The rows of a group lie close to one hidden flat surface of 10 dimensions, which may be shifted away from zero. Surfaces can cross.
Some rows, each with its group after it:
[ -2  20  -6 -33 -19  -5   1  -6 -19  22 -18  25  12  10 -10  -2  15 -22
  14   5]
bub
[ 11   5 -13   9   5  18 -11  -9  -2  14  -6 -24   3 -21  11   0  -8  27
  -1  17]
bub
[ 34  21  18  33   5   4  21  15   4 -18  22   6 -11 -13   8   6  -1 -12
  21 -43]
Laror
[ -9  45  28  -2  13   0   1   8  -2 -29   2  -3 -16  18  -1  -9 -12  -1
 -19   9]
narim
[ -4 -20 -20  -5 -11 -20 -17 -45  -2 -11  11   8  -1 -24   4  11  13   1
   3  28]
bub
[ -3 -29 -12  40  10  -4  47 -26 -20   9 -17   6  -2  16  18  15  23  -8
  24  40]
Nefa
[  8 -29  14  16   2 -23   7  17 -20 -20  28  14 -49  12   0  20 -21 -30
  -9  -6]
Laror
[-14 -31 -21 -14 -10  -3  13 -24   4  -3  15  21  11  26   5   5   3 -27
  18  25]
Nefa
[ 25 -37  -7  26 -22   8  35 -14  -1  -1   4   9 -12  -3  13  19  42   7
 -11  14]
bub
[ 16   1   4  -3  -4  -9 -11 -25 -23 -31   2  19  11  -1  -4 -22  -1   1
   2  28]
Laror
[  7 -25  14  13  10  -7  -1   4  14  -6  16   6   2   2   6  22  10  -1
   1  -3]
narim
[ 30 -18  22   3   6  -9 -16  15   4 -36  33   3 -28  37  29 -40  -8  33
 -42 -38]
Laror
[ -7  -8   3 -17  -4   1  -2 -21  10   7 -19  12  34  20   6  12  37   7
  -8  24]
bub
[  9 -36 -25  -5 -23   7   6  -3  19  19  17   7   2   0  11  39   4 -23
  13  -8]
Laror
[  0   0  -5 -20 -22   4  18 -15 -14 -10   9  24  -7   8 -16   0  10 -30
   3  38]
bub
[  6  -7  -3   2 -17   1   2 -26  13  -8  13  -6 -29  -6  17  20  27  21
 -35  19]
bub
[  5 -18  -5   3  23   8 -15  16  14  27  31  -7 -10   6  10  24 -23 -13
  18  11]
Devat
[-21  -5  -4  -2  11 -10   0   2  33   1  24 -14 -17   1  10 -20   4  18
  -5 -39]
Devat
[-31 -24   0  22   4 -12  22  18   7   1 -11 -19 -24  -1  -9  10  -3   3
 -12 -25]
Nefa
[ -1  10 -21  -3 -33  15  38   3 -23   6 -26  15  14 -13 -34  -9   4 -33
  28  -3]
Laror
[-14  17   7  29  -5 -18  51  -1 -40  -6 -31   7 -26 -27 -34  -4  19 -21
  16  -8]
Nefa
[  0 -34 -11  32  12 -15   7   2  -5  11  20  -5 -27 -41  -9  20  -7 -13
  27  -5]
Nefa
[ 22  16  35  28  22  23  26  17  -6 -27  -3   6  21  11  -8 -22   3   4
  11  10]
narim
[ -5  10  13  10  16   6  51  18 -19   0  -7  24   5  25 -14 -33  11 -30
  36  -3]
Nefa
[ 16  12  -2 -20 -10  18 -33  21  11  21  22 -18 -35  -5  10  24 -24   6
 -32   6]
narim
[ 27 -36  -2  16   6   4 -45 -15  -1 -31   2 -15  31 -26   5 -10 -22  44
 -18  23]
narim
[  6  20 -24 -18  -5  -9 -42 -32   0  -4  24  -2  -9 -32   8  -8 -21   6
   8  15]
Devat
[ 13  26   8   3 -14  12 -15  -8 -22 -13 -22 -20 -21 -29  -8   7  -5  25
 -41  45]
Devat
[-26  -9  20  18  -1 -13  46  18  17 -17  22   0 -53  21  -7  29  17 -25
 -26 -13]
Laror
[ 20  13  14  12  11  -2   2 -14  20 -19  11   4   6  18  31 -19  25  29
  -8 -23]
Laror
[-12 -40   9  -2  12  16  -2  17   2  -6   6  -5   7  12 -18   4 -19   2
 -18  56]
Nefa
[ -4   4  -1  39  15  -7  24 -28 -18  -5 -30  -6   7 -13   5   0  21  15
  18  14]
Devat
[  0  11  17   6  25   5  23  19   2  -4   7   9   5  26   4 -26  -2  -7
  18 -15]
Devat
[-10   4  -6 -18 -18  -6   0 -22 -10 -21  13  18 -12  -8 -15   3  -1 -25
   2  32]
bub
[-17  16  28  16  23 -42 -12 -17 -10 -13 -10  -2 -26 -14   0  10  25  16
 -19  -5]
narim
[-24 -21 -31   1 -26 -31   9 -19 -31  -1 -31   5 -10   8   1   0  -3 -12
   2 -25]
Nefa
[ -4   3 -22   0 -14  14  36 -35  23  -7  17  17  18  12  17   6  22 -25
  33  19]
Nefa
[ 29  25  -7  16  29  21 -34  -1   7  -1  20 -23   7 -15  29 -15 -48  19
  22   7]
Devat
[  2 -45 -30   1 -21  18  17  28   2  21  17  -3 -22  10   5  14 -32 -24
   6 -18]
bub
[ -3 -54 -10  34  16  11  34 -24  21 -12  15   0  16  23  23  -4  20  11
  15  29]
bub
[  0 -16  -5  -7  -6   5 -27  -6  11 -25   2   1  39  -6  -6  -6 -25   2
   6  -3]
bub
[ 10   0 -12 -10 -17   2   8  -8  14 -27  43  31  22 -26 -21 -19  -8 -37
  44 -24]
Nefa
[  4   9 -10  -9   0  -3   4 -30  -5  17  34  17 -20 -51 -22  11  13 -28
  36  56]
Devat
[  3  25  -4  10   7  18   6   3   4  -4   0 -19  -8 -11   3  -9 -17  10
   5   2]
narim
[ -2 -34 -13   7   3 -14 -39   5  13  23   6 -31 -25 -24  13  35 -12  29
 -29  -4]
narim
[  8  35  16  40  22  21  16  21   4 -20   5 -32 -25 -12   6 -10 -29  16
  -4  -8]
narim
[ 12  -8  -3  -5 -23   6  -3  -5  25 -37  37   1 -13  -7   6  -3  -7   7
 -25 -13]
Laror
[ 11  22  -7  35  14   9  11 -18  -7  -9  -2 -21  -9 -45   2 -12  -4  23
  15  13]
Devat
[ -2  16  22  -7  10  -6   8   1 -17 -29 -18   4  -3  41   8 -57  11  31
 -31  -9]
Laror
[ 10  -4  -1 -26 -33   3 -32  -9   1   4 -21  -1  15 -17 -10  36  16  10
 -35  27]
bub
[-26 -18  12  18  24   4  -2  -2  38 -18  -2 -25  19  27  22   5   3  35
 -25   7]
narim
[ 23  -6  -6  19  -1 -19   1  -7 -31   1  -9   9 -10  -6  10 -30   8  14
   8 -42]
Laror
[-22 -30 -19  14  17 -15 -20 -30  14  -7  14 -13   9 -24   6  12 -13   7
  19  27]
bub
[ 33 -23 -14  19  -9  37  -6  -1  22 -30  10 -12  48 -14   6 -12 -22  18
  11  -5]
Nefa
[-25  31  19  23  26  12  35  -8  10 -16 -16 -15   4  16   5 -20  16  22
  -4  36]
narim
[-10 -22 -22  -8 -12 -29  -8   6 -19  28 -13  14  -2  -1  -6   1  -3 -18
  22 -50]
Devat
[  0  27 -10   7 -25   4  30  -7 -34 -15 -43   5  13  -6 -15 -24   4  -9
   8 -11]
Nefa
[  8  -9  -1  10 -15  29  30  30  18 -13   2 -11  -4  12  -3 -15  -8   5
 -13 -32]
Laror
[ 31  17   2 -35 -10  49 -23   8  21  41  -1 -10  12  11  18 -10  26  46
 -38  37]
narim
[ -1  20   4  -3  32 -13  11  -8  37  55  42   9 -11 -23  11  -1  51   1
  50 -40]
Devat
[-10   2 -13  21  -1  -5  26 -38 -27 -20 -33   1  15 -14  -5 -19  14   9
  19  29]
Devat
[  2 -35  -6  -6 -24  11  10  17   4 -26  24   3 -21  12  -8 -13 -19  -4
 -29  -9]
Laror
[ 18 -31  38  25  21   7   9  31 -21 -16  -6   9  13   7 -23  10  -6  -8
  -6  21]
narim
[  8  22   3  35  26 -23  26 -10 -27  17  16  10 -39 -48 -12  -4  16 -17
  50  -8]
Nefa
[ -8   0   3 -28 -11  12   6  15 -20  21 -44  10  29  43  -6  -2  12  -3
 -17  16]
Devat

New rows. What belongs after each?
[ 24  -9 -13 -32 -13 -20 -41   6  -7  27  11  18  -3  46  39   8 -12  -8
  -1 -44]
Laror
[ -7   4  -8   9 -20   7  18 -12 -19 -14 -35  -9   4  -5  -7   0   3   5
 -13  16]
Nefa
[  3 -41   1  42   7  33  18  27  24 -23   2 -39   4  -2   2 -12 -22  37
 -30  -4]
Laror
[-15   8   3  16  10  13  25  11  14  -2   6 -13 -14  12   3  10 -13 -12
   2   7]
narim
[-18 -24 -19  11 -19 -11  13 -22  -4 -16  -5  -4 -13 -34 -18   9   5  -2
  -5  13]
Laror
[ -2  12 -12  23 -18  32  25   6  36  -2  -5 -32   5 -22   2  15  -2  11
  -4 -21]
Nefa
[ 24   9   5  40  18  35  -2   2 -18 -16 -14 -34  -5 -17  10  15 -36  22
 -12  62]
Devat
[ 15  -2 -16   3  -8   8  -5 -10 -35  12 -20   2   6 -20  -9  12 -16 -14
  16  40]
Devat
[-10   5 -22  -1 -19   2  14  16   5  18  12  -6 -18 -29 -18  11 -18 -28
  22 -40]
Nefa
[ 11   4  16  32  13  15  25   1   8 -23   1  -5   5   1   5   4   8   3
   6   4]
Laror
[  3  16   6  25   0   8   9  11   5 -26  -2 -17  -5 -16  -4  12 -22  -3
  -4 -13]
Laror
[ -6   1  -1  10  13 -26   2 -12 -17   4  10   7 -25 -25 -12  -3   7 -10
  20   6]
Nefa
[ 14 -27   0  11   9 -16 -10 -21  -3  -7  11  10  -2   9  24   5  13  14
  -1   5]
Laror
[  9 -39  -9  21  -7  -9  -6  -4 -31 -28  -1  -3 -17 -24 -12 -31 -16  22
 -15  -1]
Laror
[  6  13   0   0  -6 -22   3   2 -45   3 -25  23  -1  -3 -12 -16   2 -21
  24 -28]
Devat
[  4   5  26  -3  12 -14 -18  13 -18  -4 -14   3 -11  34  11  25 -10  -1
 -31  21]
Devat
[-13 -20  14  14  27  -1  -1  10  -8   5  -9 -10  -8  19   1  -3  -1  21
 -20  39]
Nefa
[ -7 -10 -41   0 -16 -16 -37 -28  -3  -5  -9 -25  -1 -29  15 -15 -25  29
  -2 -24]
Devat
[-11 -12  -6   3 -20   8  34   0 -20 -17  -9  20   6  -9 -34  -4   0 -36
  18  16]
Nefa
[ 19 -10  12  30   9  18  26  22  22  -5  38  -3 -19  -3   9  30 -12 -22
  12  -5]
narim
[ 55 -13 -39 -25 -59  34  -4 -13 -26 -10   6  18   7  16  19 -41 -12   7
 -10   1]
bub
[-28 -18   2  33  14  -1  37   5   7   6 -28 -20 -14   8   1  19  18  11
  -9   3]
Laror
[-27  -5  -7 -22  30  -2   4   3  54   7  67  10  -3  21  11 -32  -4 -14
  36 -22]
Devat
[ 22  49  32 -17  12 -16 -25  -8 -28  11 -16  19  -5  15   9  15  20  -3
 -10  24]
Devat
[-13  26   1   8   6  22  40  17  -1   6  -6  -3  -5  16  -6  -4  -9 -25
  18   7]
narim
[-25  14 -16   1  -1  10  40 -13   0  27 -12  -2  -7  -2  -6   3  24 -12
  26  27]
narim
[-21 -21 -25 -15 -13   2   8   8 -26  20 -29   2  -4  36   2   2 -17 -19
  -3  21]
Nefa
[ 13 -48   9  53  25 -12 -15  26 -29 -25   6 -24 -34 -16  -2  11 -56   9
 -13  -1]
Laror
[  2   0 -10   5  -2   7 -13  -4   3   3  -1 -21 -12 -18   5   4 -11  18
 -16  13]
Devat
[  8 -22   9  27  20 -14   6  13 -28  23 -14   5 -10   4   5  41  -2 -20
  19  12]
Devat
[ 15 -44  42  25  26  -4  -9  42 -28 -25 -29  10  49  22 -22  -6 -19   7
  -5  -7]
narim
[ 17  30   4   4   7  14  -3   8   8  21  -5 -13   1  -1  12 -13  14  27
  -6 -20]
narim
[-49 -21 -20 -22  -8 -22  -3 -16   8   8  -2   2  -4  16  -4  29  -7 -27
   2  26]
narim
[-16  -9   2  -4   5  -3  -9  15   6   5 -11  -7  12  18   3  11 -12   1
  -6 -10]
narim
[ -4  16 -15  -2 -12 -26 -23 -40  -3   9 -11 -14 -18 -45   6   6  25  29
  -9  -8]
Devat
[  8 -22 -33  20  -2 -16  -6 -13 -23  14  -8  -3  -4  -8  20  -3 -14   0
  28 -26]
Nefa
[-17  28  -5  23  10   3  38   7  27 -24  26  -5 -13  10  12   6 -24 -32
  34 -37]
narim
[ 13 -31 -24   5 -15  -3 -13 -22 -46 -12 -33   6  17   0   1  -5 -18   5
  -2  40]
Nefa
[-31 -11 -13  -6  13 -35  24   6 -39  36  -2  27 -38  23  -7  -9   0 -43
  35  -6]
Nefa
[-21  -5   9  -1   8 -40  -4  -8   2  -4  -4   5 -17  23   9   3  15   6
 -14 -31]
Devat
[ -4 -30 -31  18  -6 -24 -16 -26  15  34   3  -9  -8 -23  29  61   8  -4
  17 -20]
Laror
[  7 -63  -8  46   1 -22  47  -2   7  12  28   7 -44 -17  11  22  39  -7
  13 -34]
Laror
[  7 -18  16  46  15  15  36   1  10 -38   7 -13  -7  -9   0 -31  19  33
 -16  -5]
Laror
[ -4  -1  -4 -10  -7   8  16  -1  14 -21  10  15  24  15  -9 -22  -2 -16
  15 -12]
Nefa
[ 11 -20 -18  20   4  32  21   2   7  14   5  -8  14   7  15   9  -8  -5
  23  22]
Nefa
[ -1 -18   6   8   7   3   7 -24  17 -23   7   6  28   3   6  -2  18   9
   5  31]
narim
[  5   7  11   5  -1  17   6   6   3  -7  -4  -7   4 -12 -11  11   0   2
 -12  20]
bub
[-14   1 -28  -5  -3 -41  10 -56 -15   5  19  30 -22 -10  16  12  26 -31
  40  17]
Nefa
[  3  30 -13 -41 -20  22  -5   0  -5  40 -11  -5 -19  19  11  -3   7   8
 -25  31]
bub
[-12   3 -13 -26 -28  -7  -9 -11   2   5   9  -8 -29 -39 -19   5  15   7
 -27  12]
Devat
[  8  30  -2 -15  18  17 -23 -21  33  38   4 -17  17  -5  29   4  26  32
   1  21]
Devat
[ 10 -44  -2  41  27 -11  25 -28 -21 -15  -2  18  19  22  25 -14  19   6
  29  30]
Nefa
[-10   8  23  -8  40   7  -5  29 -15  24 -13  -9  -9  45   4 -27  -8  19
 -17  34]
Nefa
[ 11  15 -31 -30 -54   0  -5 -28   4 -22  12  16   2 -31 -10 -22   8  -6
   2 -30]
Laror
[  9   8  -8  -6 -22  10   7 -11  24 -15  17   5   8  -3   8   5   8  -2
  -1 -12]
Laror
[ -1 -36  11  10  -2  -4  -4  34 -14 -32  14  -6 -40  17  -8  -3 -46  -7
 -36  -1]
Laror
[ 10   1 -22   0  -8  -2  -8 -13 -19  24  -7   2  -2 -34  -6   0   2  -5
  26   0]
Devat
[-12 -12   9 -29 -20  -5 -13  17 -26 -13 -27   9  -5  39 -14   6 -20 -11
 -48  24]
Devat
[  2 -28 -11   0 -10  -6 -10 -15   6 -17  13  -1  -5   4  15 -10  -1  21
 -20  -3]
Laror
[  1 -13  -4  -8  -7 -10 -10 -10   9   2  15  10  -6  13  16  30   1 -17
   0  -1]
Laror
[ 34   9   5  -5  -2   8 -28 -23  26 -30  38  12  24   4  25  17  -6  -1
   1  14]
Laror
[ -2  15   3   1   8  15   0   1  24  11   3 -19  -4  -3  11 -13  13  32
 -13  -8]
Devat
[-14 -30  -7   6   2 -24   4  -1 -13   5 -12  13  13  -2 -12  19   0 -24
  21  -8]
narim
[ -5   7   2  -6 -25   9  35  10 -11 -25  -8  10  -9   1 -24 -31   4 -10
  -8 -14]
Laror
[ -3   3 -31 -32 -21   3   5   0  -6  28   8  17  10 -24 -25 -36   3 -20
  38 -33]
Devat
[-23   3  23  27  28 -35  -1 -26  15 -31   3 -17 -35  13  27  -1  30  45
 -43  -1]
Laror
[ -3  37   9 -13  -8  14   4  -2   5 -28   1  -5 -10  -6 -11 -41   3  19
 -26  12]
Devat
[  8   8  11 -23  -6  -9 -17 -43  17 -40  30  24  12   6   7   3  23   3
 -15  50]
narim
[-34 -46   2  23   5 -34  17 -36 -18 -31 -10  -2 -36  -7  -9 -22  32  33
 -34  36]
Laror
[-18  21  32  10  12  -6  44 -15   0 -25  -7  19  -4  33  -2  -1  45 -10
  -6  30]
Laror
[-25  18 -10 -57 -45   5  10  -9  32  -3  10  18  -6  42   2  14  20 -29
 -25  -8]
Laror
[ 26  33  -6 -15 -29  14  -9 -27   5 -40  13  14  27 -24  -7 -19  -3  -5
  12   2]
Laror
